The rows are grouped in 4 different ways at once. Each group adds its own fixed numbers to the row, and there is some noise. The rows also spread widely along 13 directions, which tell nothing about the answers.
Some rows, each with its group in each grouping after it:
[-30  35  -1   9 -29  10 -11   4  15  32  -4 -11  26 -22  41 -12 -17  22
   5 -42 -12 -18  -2  18  22 -13 -12  -6  28  -2  16  50 -12  -3] -> z_671 (3) z_982 z_997
[  0  -6 -45  11  11   0 -16  24  -1  15  21  16  10  42  -8  29  47   8
   4  13   5 -26 -37   2  15  12 -31  21   3   0   5 -20  -4   4] -> z_839 (1) z_132 z_800
[-29  24  37 -11  46 -38  21   5  32 -49 -31  -9  39  17 -41 -40 -36 -53
  -4   7  31  -4 -20   2   6 -11 -26  29 -43  43  -7   3  -8  16] -> z_671 (0) z_982 z_827
[-34 -14 -17   7  63  40 -34 -23 -51  16   2 -33 -38  -9   1  -3  44 -27
   0   9  26 -10 -57  35 -13 -37 -61  -5 -34 -22   8  -4   0  -7] -> z_839 (5) z_359 z_372
[-36 -12 -16  71   5 -10   5  21   7  20  29  18   6  15  -5 -14 -39  23
  -2  43   2  17   8 -26  16 -16  40 -24  27 -20 -11  -9  45 -11] -> z_280 (4) z_132 z_103
[ 27  18 -35  14 -29  28  13 -17 -29  52  20 -21  15  43  13 -36  -4  44
 -41   1  51  -7 -46  -3 -17  11 -41 -37 -38 -20   6 -49  16  -7] -> z_280 (2) z_501 z_462
[-12 -10  16  11  -1   8 -11 -10   0  21  17  22  -4 -16  28   2  53   4
  51  13  15 -20  -2  31 -22 -16  27 -20  77 -55   1   0   9 -13] -> z_671 (0) z_359 z_827
[ 28   1  31  -1  -3  12  -7  13  -9 -25  -5  -4  21 -10  38  13  45  11
  17 -45  16 -40 -19 -17   3  16 -14 -23  36 -25  -6  36  10  -3] -> z_839 (1) z_501 z_800
[ 14  -8 -32   6  -8 -23  -9  23  20  23  11  23 -16 -43  12 -42 -41  66
 -16  -8   0  34 -20 -68   3 -37   8 -18  22   2 -14   8 -14  -5] -> z_280 (3) z_501 z_462
[-11 -15 -23  48 -33  18   4  18  26  26  29  -8 -13  -2  12 -24 -43  31
 -49  39 -37  47  -2 -30  13 -35  16 -31 -26  -5  10 -15   4 -38] -> z_280 (2) z_982 z_372
[-21 -21   4 -22  30 -15 -20 -17 -18   5 -14  33 -55  -4  26  37  -5  -3
  23   5  57 -13  12  -7  18 -12  10  20  55 -13 -11  22  26 -18] -> z_280 (4) z_982 z_997
[ 30   8 -18 -27 -28  -3  -2   4 -55  45  -1  51   4  45  18  46 -29  74
   4  -5  37 -20  13 -36  -4   7  -8 -31  54 -40  -9 -30  42   1] -> z_839 (5) z_982 z_103
[-21  15   4  -7 -55  -3  -3 -25  32  32  25 -16  27 -39  18 -47 -11  -2
 -47 -10 -26  37 -26  10  13   4 -11 -13 -40  14   6  18 -61 -14] -> z_671 (2) z_501 z_800
[-57  25  -6  40  32 -37   2  49  49 -24 -15  18  22   5 -26  -7 -43 -21
   0  23 -30   5  -1 -10  48 -45  10  30  -8  34  12  20  -5  20] -> z_671 (0) z_982 z_103
[-28   1  50 -37 -34   3 -24   4  28 -30 -30  -4  10 -30  25  25 -50 -21
 -19 -38 -34  19  32 -30   8   0   1  25 -12  20 -12  69 -23 -45] -> z_280 (0) z_982 z_103
[ 14  33 -16 -29 -15 -23  -2  28  -3  11 -24  33   4  13  12  42 -34  31
   1 -19 -15  -6   8 -10  39 -15 -18  -1  16   9  11  13  -2  13] -> z_671 (2) z_982 z_800
[-18 -38  17  44  51  31 -12  20 -63 -23 -14 -37  10  12  -1  37  -8 -19
   0  18  -5 -12 -16 -11  -2 -18 -10 -52 -16 -25 -10  -8  78 -16] -> z_671 (5) z_132 z_800
[ 16  24 -28  52  -5  35  22   5   1  28  27 -22  -3  60 -16 -36  27  14
 -13  35  21  -8 -24  33 -13  -4 -10 -10 -20 -22  26 -49  16  -4] -> z_280 (3) z_501 z_827
[  2  -2  -3  -7 -21  44 -43  -2 -19   8 -20 -11 -42  -9  41  31 -22  26
 -21 -42  18 -16  -5 -60   7 -10 -28   5  -3 -12  -2  57   7 -52] -> z_280 (2) z_501 z_103
[-13   4 -51  34  27 -26 -16  33 -15  29  -8  16   9 -10  10   3  -9  32
  -8   7  16 -14 -57 -34  48 -32 -22  -9  23   4   3   4   8  17] -> z_671 (0) z_359 z_462
[-72  37 -28 -38  32 -21 -30 -30  -3  50 -11  37  -2  -6   0   9  -6 -32
  30 -10  30 -11 -15  78  14 -13 -37  33  18  15  15  11 -26  32] -> z_671 (3) z_982 z_462
[  1  25   9 -19 -36 -26  32 -14  12  32  13 -11  10 -27  -2 -72 -32  20
 -50  11  -2  53 -18   6  28 -19  -3 -19 -36  21  10 -13 -58  -2] -> z_671 (5) z_501 z_997
[-22  27  24   2 -33  29  -3 -16 -49  49  -5 -19   6 -18  38  -1 -22   8
 -11 -18 -11  18  10  39  -4 -11  -3 -46   2 -40  15  14  15 -26] -> z_280 (0) z_359 z_103
[ -3   2 -49  -7 -19  32 -39   9   0  44  27  -8   5  -2   4 -14 -51  53
 -20  -1 -27  24 -18 -34 -46 -31 -28  -5 -30 -11  -6 -24  -3 -16] -> z_280 (5) z_359 z_462
[  0  10  28 -28 -17  19 -10 -17  -1   4 -11 -13 -27 -27  19  -9 -18   4
 -23 -22  19   8   3 -26   8  -7 -18  -1  -8  -6  -4  35 -15 -43] -> z_280 (5) z_359 z_103
[ 39  16  27 -31 -66   8  14  13  68 -34  14 -21  22  25   5 -28  21  10
 -32 -21 -23  11   5 -21  -3  31   1  29 -41  21  -4   5 -62 -24] -> z_280 (2) z_501 z_997
[-17   7  59 -35  22  32  -9 -14   7 -18 -24  -4  -2 -13  18   4   8 -31
  49 -29  21  -5  30  43 -41  -9   0  -1  39 -21  -2  17  16 -15] -> z_839 (3) z_982 z_462
[ -3 -11 -36  40 -38  33  -4   3 -12  30  21 -18  33  76   4  18 -34  21
 -63  15  18  -8 -26 -38  15  20 -19  -4 -30   3   2 -25  31 -21] -> z_839 (2) z_982 z_997
[ 20 -16  -7 -38   6  25 -33  20  -9 -19 -18  -2 -22  21   3  31  -5  19
  11 -15   1 -19  -5 -39 -35 -14 -37  18  -9  -4 -10   5  12 -25] -> z_280 (1) z_982 z_827
[-31  36  -1  33 -12   1  13  10  39  -3 -10 -14  -3  51   0  14 -23 -32
 -33   9  21 -17  12  19  63   6  -4  49 -17  40  26  23   5 -17] -> z_280 (4) z_982 z_997
[ 16 -25  -1 -31  52 -36   4  -5 -46  17   3  41 -44  -7  18  -1  65  27
  41  20  66  -9 -35   8   4 -15  -2 -14  67 -36 -10 -28   2  24] -> z_839 (1) z_501 z_997
[ 16 -14  27  61  44  23  31  12   1 -27  -1 -21 -37  22 -11 -18  21 -18
   2  54  47  -4   3   4   6 -26  30 -29  26 -43  11 -30  58 -25] -> z_280 (5) z_359 z_827
[ 16   3  -5  16   9  52  -9  35  18 -17  -4  -8 -20  43 -16  17 -13  -2
  -3  19  -3  -3  17 -20 -22 -27  -4  31   2  -6  10 -24  26 -27] -> z_839 (3) z_359 z_462
[ 50 -15 -32 -16  19  -3  10  32 -41  12 -14   6 -54  18 -14   1   3  52
 -17  35  -2  44 -34 -28  15 -47 -11 -28 -22  -7  12 -47  -5   6] -> z_839 (2) z_501 z_827
[ 23 -32  -7   8 -19  -3  -9  44  -6  -8   3  16  -7   1   9  31 -16  38
 -18  31 -53  22  10 -58   7 -31  23 -21   8 -10  -3 -16  -1 -19] -> z_671 (0) z_501 z_372
[-30  22 -31  11   0 -12 -22  22 -22  49  12  45  15  38  18  56  -6  28
  35  -3  -8 -26   9  35  22   2  13   2  62 -24  17   2  17  43] -> z_839 (5) z_501 z_997

New rows. What belongs after each?
[-13 -42  32   0 -11  38 -51  14 -13 -14 -11 -19 -19 -64  64  53  43  -2
  22 -40 -52  -7   4  -4   7  -6   5 -26  40 -30  -4  84   4 -51] -> z_280 (1) z_132 z_800
[-32 -31  24  28   4   3  -5   1  38 -32  22 -30  28 -18   0 -42   3 -27
 -27   8 -19  34 -35 -20  -2  -3  18   3 -30  13 -11  19 -27  -8] -> z_839 (2) z_501 z_997
[-28  18  22  -5 -20 -46   5  38  24  -1 -27  11  47 -36  23   2 -56   7
 -15 -29 -44  33   1 -12  50 -12  12 -17   6  26   4  47 -17   9] -> z_280 (0) z_982 z_462
[-11 -83   3  61  31 -12  -5  36  -5 -23  12   6 -14 -15  15  21  42   1
  -5  45   1  13 -34 -51  51 -12  39 -21  48 -16 -11  16  24 -25] -> z_839 (1) z_132 z_997
[ 33 -26  23  -3  41   8  30  11 -76 -10 -20   6 -24  47 -16  29  19   9
   7  38  42   6  -2 -10  13  -3   9 -40  21 -36 -12 -48  59  -5] -> z_839 (3) z_132 z_103
[-21  19  41 -56 -12 -15   2 -24  21  -2 -17  -2   5 -33  16 -31 -40 -20
  -8 -23  24  16  11   1   3 -11 -21  18 -11  27  -7  33 -34 -26] -> z_671 (1) z_982 z_997
[ 18  -2  17  18  -9  11  20  15 -13   0  -6  -1 -28  26  14  15 -34  18
 -20  24  20   7  31 -30  19  -9  28 -15  13 -17   7 -10  32 -25] -> z_280 (5) z_501 z_997
[ 31   4 -27  28 -62  33 -16   3  28  26  22   3  -2  -1  41 -15 -57  62
 -44 -28  20 -13  -6 -94  -9   3  -6 -12  11  -9 -12  28  18 -52] -> z_280 (2) z_501 z_800
[-16  23   5 -66 -10  -4  -3 -37 -36  42  -2   9 -12  14 -11   8 -16 -13
 -23   6  20  25   0  38   0  14 -31   9 -38  -6   7 -20 -30  -1] -> z_280 (5) z_359 z_103
[ 28 -25  18  15   9  -3  35  13  12 -17  12  -3 -27  29  -5  -9  39  10
  -5  60  15  12   5   1  13 -25  30  -3  11 -13  -1 -56   8 -21] -> z_671 (4) z_982 z_997
[-43   6  15 -13  25 -10 -11  12  24  -4  -3  22 -28  -4  -6  21   8 -44
  24  23 -15  10  28  47  15 -21   1  30   9   4  14  21 -22 -12] -> z_280 (1) z_132 z_372
[ 14  -1  53 -22  52 -23  40  15   6 -56 -23 -23  -2   1 -25 -36  30 -31
  16  21  11  18  -5  23   7 -26   0  -3 -21  11  -2 -24  -8  18] -> z_671 (3) z_982 z_997
[-14 -19 -34  13 -35  28 -47   5  35  21  32  16   2 -13  35  14   8  40
   7  -7 -32 -13   0 -34 -28 -26  -7  -3  30 -25  -8  19 -12 -34] -> z_671 (2) z_982 z_372
[  2  36   1 -33  14   4 -10  14 -36  12 -25  31 -20  46   0  46 -34   7
  23   4  16 -16  34   9 -15 -14  -9  16  16 -24   3 -21  31   7] -> z_280 (0) z_359 z_103
[-10  -8 -51  24 -20  14 -25  13  -3  62  36  23  18  -1  18   3   5  52
  13  14 -10  -2 -14  -6 -16 -13   3 -25  48 -28  -2 -17  10  -5] -> z_671 (3) z_132 z_462
[-21 -33  24  -4  15   1   0 -17  13 -18   2  -1 -23   0   0   2  39 -38
 -16  36  21  16  -8   2  16   1   1  18  -9   2   2   1 -12 -37] -> z_280 (1) z_982 z_103
[ 20  31  -7  42  -5  10  30  28 -13  16   9 -23  40  30 -11 -53 -32  34
 -13  20   3   2 -22 -13 -18 -31  -7 -45 -24 -19   4 -45  33   6] -> z_671 (0) z_359 z_827
[-43 -41  -3  11 -25  14 -37  -4  39   1  22  15  -7  -7  17  33  15 -25
 -18  25 -34  26   1   1  20  -4  14  20   7   2   5  25 -30 -37] -> z_839 (2) z_982 z_372
[-10   8 -34 -36   6 -12 -10 -13  16  26  30  31 -13  42 -16 -17 -21  29
  10  19  25   5   1   3 -50 -12 -15  36  -9  -2 -18 -49  -8  10] -> z_280 (4) z_982 z_997
[-39  19   7   7  17 -22   5  -2  65  -4   5   9 -29 -25  -2 -36  -6 -31
 -10  10  19  13   0  11  41 -22  12  47  10  20  13  31 -41 -13] -> z_280 (5) z_359 z_997
[-38 -19  31 -26  21  -3 -43 -17  -6 -13  10  -6  36 -54  28   5  67 -22
  53 -41 -18 -24 -35  36 -24  10 -21 -13  17 -18 -27  40 -20  10] -> z_671 (4) z_132 z_800
[-44  11 -68  62   4  19 -46  13   9  49  11 -16 -35 -18  12 -20  -9  19
 -24  10  -9  -5 -55 -10  43 -53 -30  13 -13  21  26  37 -17 -16] -> z_671 (4) z_501 z_827
[-15  -8 -50  48 -13 -21 -19  37  26  30  32  23  27 -14  20 -23 -19  68
   0  -6 -11  -7 -38 -61  21 -25   3 -22  34 -10 -16  15   2   7] -> z_671 (2) z_132 z_997
[  7 -14  25 -94  14 -23 -15 -18 -42  -3 -17   1   1 -10  22  23  25   4
  17 -37  12   1 -22  18 -12  16 -40   1 -11  -4 -16   8 -27  14] -> z_280 (1) z_982 z_997
[  6   5  32  18  17  25  17   5 -60   7   0 -30  33  25  15 -15 -17  15
   4  -7  21   0  -9  10 -23  -4   5 -59   2 -34  -5 -19  54  15] -> z_839 (3) z_501 z_997
[  5 -14   6 -21  -3  35 -13 -10  -8  -3  16 -21  15   4 -21 -42 -30  19
 -16   2   3  17 -11 -49 -65 -13 -29  -9 -47  -1 -36 -26   1 -33] -> z_671 (3) z_132 z_103
[-16  24 -17  12 -12 -15   6  -1 -25  39   6 -20  25  -4   5 -36   4  25
 -30 -14   3  14 -47  15  38   2 -30 -33 -37   7   4  12 -15   7] -> z_280 (4) z_132 z_103
[-54 -26   2  16  56  -4   0 -34 -47  36  17   5 -37 -12 -11 -23  32 -38
  -1  59  41  38 -40  54  -3 -34   0 -21   1 -31   3 -36   4   0] -> z_839 (0) z_359 z_103
[-18  60  32  39 -10   7  46  12   3  11  -7 -16  48  40   3 -24 -16  -9
   0   8   4 -10  26  60  28  -9  10 -39  -3 -22  30 -17  34  13] -> z_671 (2) z_982 z_103
[ -9  28  -7 -44  -6  17 -34 -14  11  21   1  16 -24   7  26  38  43 -16
  27 -29  16 -37   4  47 -16   7 -34  41  23 -17   9  20 -25 -13] -> z_280 (0) z_359 z_800
[-31   8 -19 -11  -7  -8 -18 -23 -10  39  17   7  17  -8  11 -28 -77  21
 -19 -21  24  19 -20 -33 -26   5 -16   5 -15  13 -17  13  -2   9] -> z_280 (3) z_501 z_997
[-17  25 -17  13   3  -9   3  -7 -60  61 -15  16   7  16  29   8 -63  20
 -15 -10  69 -15  -7  -4  30   4 -25 -41  30  -8   7   7  53 -11] -> z_280 (1) z_132 z_462
[-11 -21  33 -53 -17  -6 -31 -28  14 -25   7  13  22   1   5   7 -21 -23
  -6 -10  12   2  10 -35 -33  21  -5  21 -14  15 -29  14 -25 -25] -> z_671 (4) z_501 z_372
[-16 -11  12  -8  48  33 -28 -13 -62  16  -5  -7 -29 -24  31   6  17  -6
  28 -15  37 -18 -26  17 -24 -31 -34 -32  28 -39   0  20  31 -13] -> z_839 (1) z_359 z_372
[-15 -49   2  23  32   5 -23  13 -49 -25   4 -18  42  39  -3  30 -15  -2
  -4  18   1 -13 -31 -44 -36   4   2 -16 -20 -14 -29 -26  50   6] -> z_671 (0) z_501 z_997
[-20  44 -32  12  22  13  -4  19 -14  45   6 -10 -38  -8  -9 -40 -14  34
   7   9 -23  28 -12  36  -6 -58 -14  -9 -25 -13  19 -19  -9  18] -> z_280 (3) z_501 z_103
[-12 -20 -18 -17   7  -6 -49  38   7 -15 -15  28 -14 -16  24  69  27  31
  31 -30 -42 -16  -5 -32  24  -8  -5  21  41  -9  -5  53  -9   2] -> z_280 (3) z_982 z_103
[ 13 -20  13 -33  48 -50  17  -6 -20   6 -14  30 -29 -31  15 -15  63  13
  28  19  52   9 -39  19  13 -19  -4 -26  47 -24 -13 -25 -10  19] -> z_280 (0) z_982 z_462
[  8 -53  -3  44   7  -1   0  12   0  -4   8   3 -16   0  21  18  70  -6
 -17  53  17  -6 -35 -16  51   0  22 -14  37 -14  13  -8   3 -31] -> z_671 (1) z_501 z_462
[-27   6  43 -30  -4 -12  10 -39  -1  19  23  24  24 -15  -2 -31 -40  -7
  15  10  22  31  26  19 -51  10  22 -22  17 -39 -23 -21   7   1] -> z_280 (5) z_359 z_103
[-25   8   8  12  -3   0  21 -24  29  19  33   5   9  11 -25 -38  19 -42
 -28  49   0  40 -11  60   2   2  12   3 -30   2  17 -42 -36   2] -> z_839 (5) z_501 z_800
[ 10 -58  22  24  20  18  13 -14 -62 -11  13 -38  14  32   0  -1  30 -19
 -36  35  44   3 -40 -18  -3  24 -15 -59 -40 -25 -16 -38  45 -32] -> z_280 (1) z_132 z_372
[-43 -13 -31  56  -6 -28  -1  15  18  19  30  23  40  26 -24  -3 -47  -6
 -16  44 -21  34 -13  -5  15  11  40  -6   2   5   5  -7  12  27] -> z_280 (3) z_501 z_827
[-10 -39  22 -29  15  13 -18 -27  27 -33  11   3 -21  -2 -14 -14   3 -47
 -24  21  35  16 -14 -37 -33  -6 -14  37 -26  11 -25  -7 -27 -45] -> z_839 (0) z_359 z_372
[  0 -14 -22   3   1 -13  24  -7 -42  44  18   3  -5  24 -14 -12 -15  22
 -34  55 -11  53 -17  30   7 -17  -4 -44 -33 -11   7 -61   8  12] -> z_280 (3) z_982 z_372
[-18 -18  -7  47  18  36 -15  -6 -17  17   0   7 -60  -3  21  27 -34  -7
  -6  21  27   0  22 -11   8 -27  26 -10  42 -27   8  16  52 -41] -> z_280 (3) z_501 z_800
[ 41 -17  43 -55 -16  34  -2   0 -26 -39 -19 -56  -2  18   3  16  39 -11
 -34  -9 -13   6 -15  -5  -4  10 -29   2 -68   8  -1 -12 -29 -32] -> z_671 (5) z_501 z_997
[ 14 -29  51  -7  14 -25  23  29  65 -71   7  12  14   9 -22 -16  56 -16
  23  43 -30  21  14 -11  -5 -10  43  10   8 -15 -16 -29 -18  -4] -> z_671 (2) z_982 z_103
[ 42  -3  25 -44  13 -18  -1  14  15 -43 -21 -19  -9 -48  16 -27  57   9
   3 -41  -1  -3 -44 -25   6 -13 -33  -7 -14   1 -17  31 -38  -3] -> z_280 (0) z_359 z_800
[ 22  17  19 -15  -8  23 -18  12   8 -10   0 -12 -14 -27  47  -7  35  23
  30 -45  -1 -35  -5  -9 -12 -16 -26 -13  32 -29   0  43  -8 -24] -> z_280 (1) z_359 z_372
[-10  51  39  10  20  -1  24  15  -3 -21 -11  -5  22  44  -9 -14 -16 -13
  26  -4  16 -16  25  34 -10  -1   8  -7  -5 -12   5  -9  35  23] -> z_280 (4) z_501 z_103
[-22   3 -20 -32  -6 -40 -10 -52  -5  42  23  22  21   2  13 -28  49  -7
  -2 -11  58  -8 -71  36  14  41 -34  -2   0  -5  -1   8 -50  30] -> z_280 (2) z_501 z_827
[-13  18  29 -61  27 -28  -8 -15 -23   0 -36  48 -32   9  15  53  32 -35
  38   0  49 -29  16  38  36   5  -7  32  52 -14   8  15 -17   4] -> z_671 (0) z_359 z_103
[-31  15   5 -17  47 -23  -5  -7 -23  16  -6  38 -12   8 -19   1 -35   1
  30  17  46  -9  13   0 -10 -21 -11   4  23 -15 -13 -13  22  11] -> z_671 (5) z_132 z_103
[  5  -6 -18 -29  23  13 -23  -6 -29  17   1  27 -44  12  11  40   0   3
  14  11  26 -10   1   5 -21 -11 -20  13  20 -22  -1 -15  19 -10] -> z_280 (1) z_359 z_800
[-50   1  55 -68  63 -41 -11 -27 -26 -33 -48  17  11 -24 -13   9 -54 -53
  37 -19  43   2   0  20 -11 -11 -20   5   2  12 -18  34   9  23] -> z_671 (5) z_982 z_827
[ 12   4  23 -64 -37  18 -27 -23  13  -5  11  26  23  27  16  26   4   6
  19 -26  19 -27  25 -26 -62  33 -11  28  22 -27 -32   0  -8 -30] -> z_280 (0) z_359 z_103
[ 32  -5 -22  54  -6  27   5  53  30 -13  11 -15 -16  11  20 -12  36  42
 -22   8  -1 -24 -28 -52  33 -33 -24 -12   8  -1  16   6   6 -38] -> z_839 (1) z_982 z_372
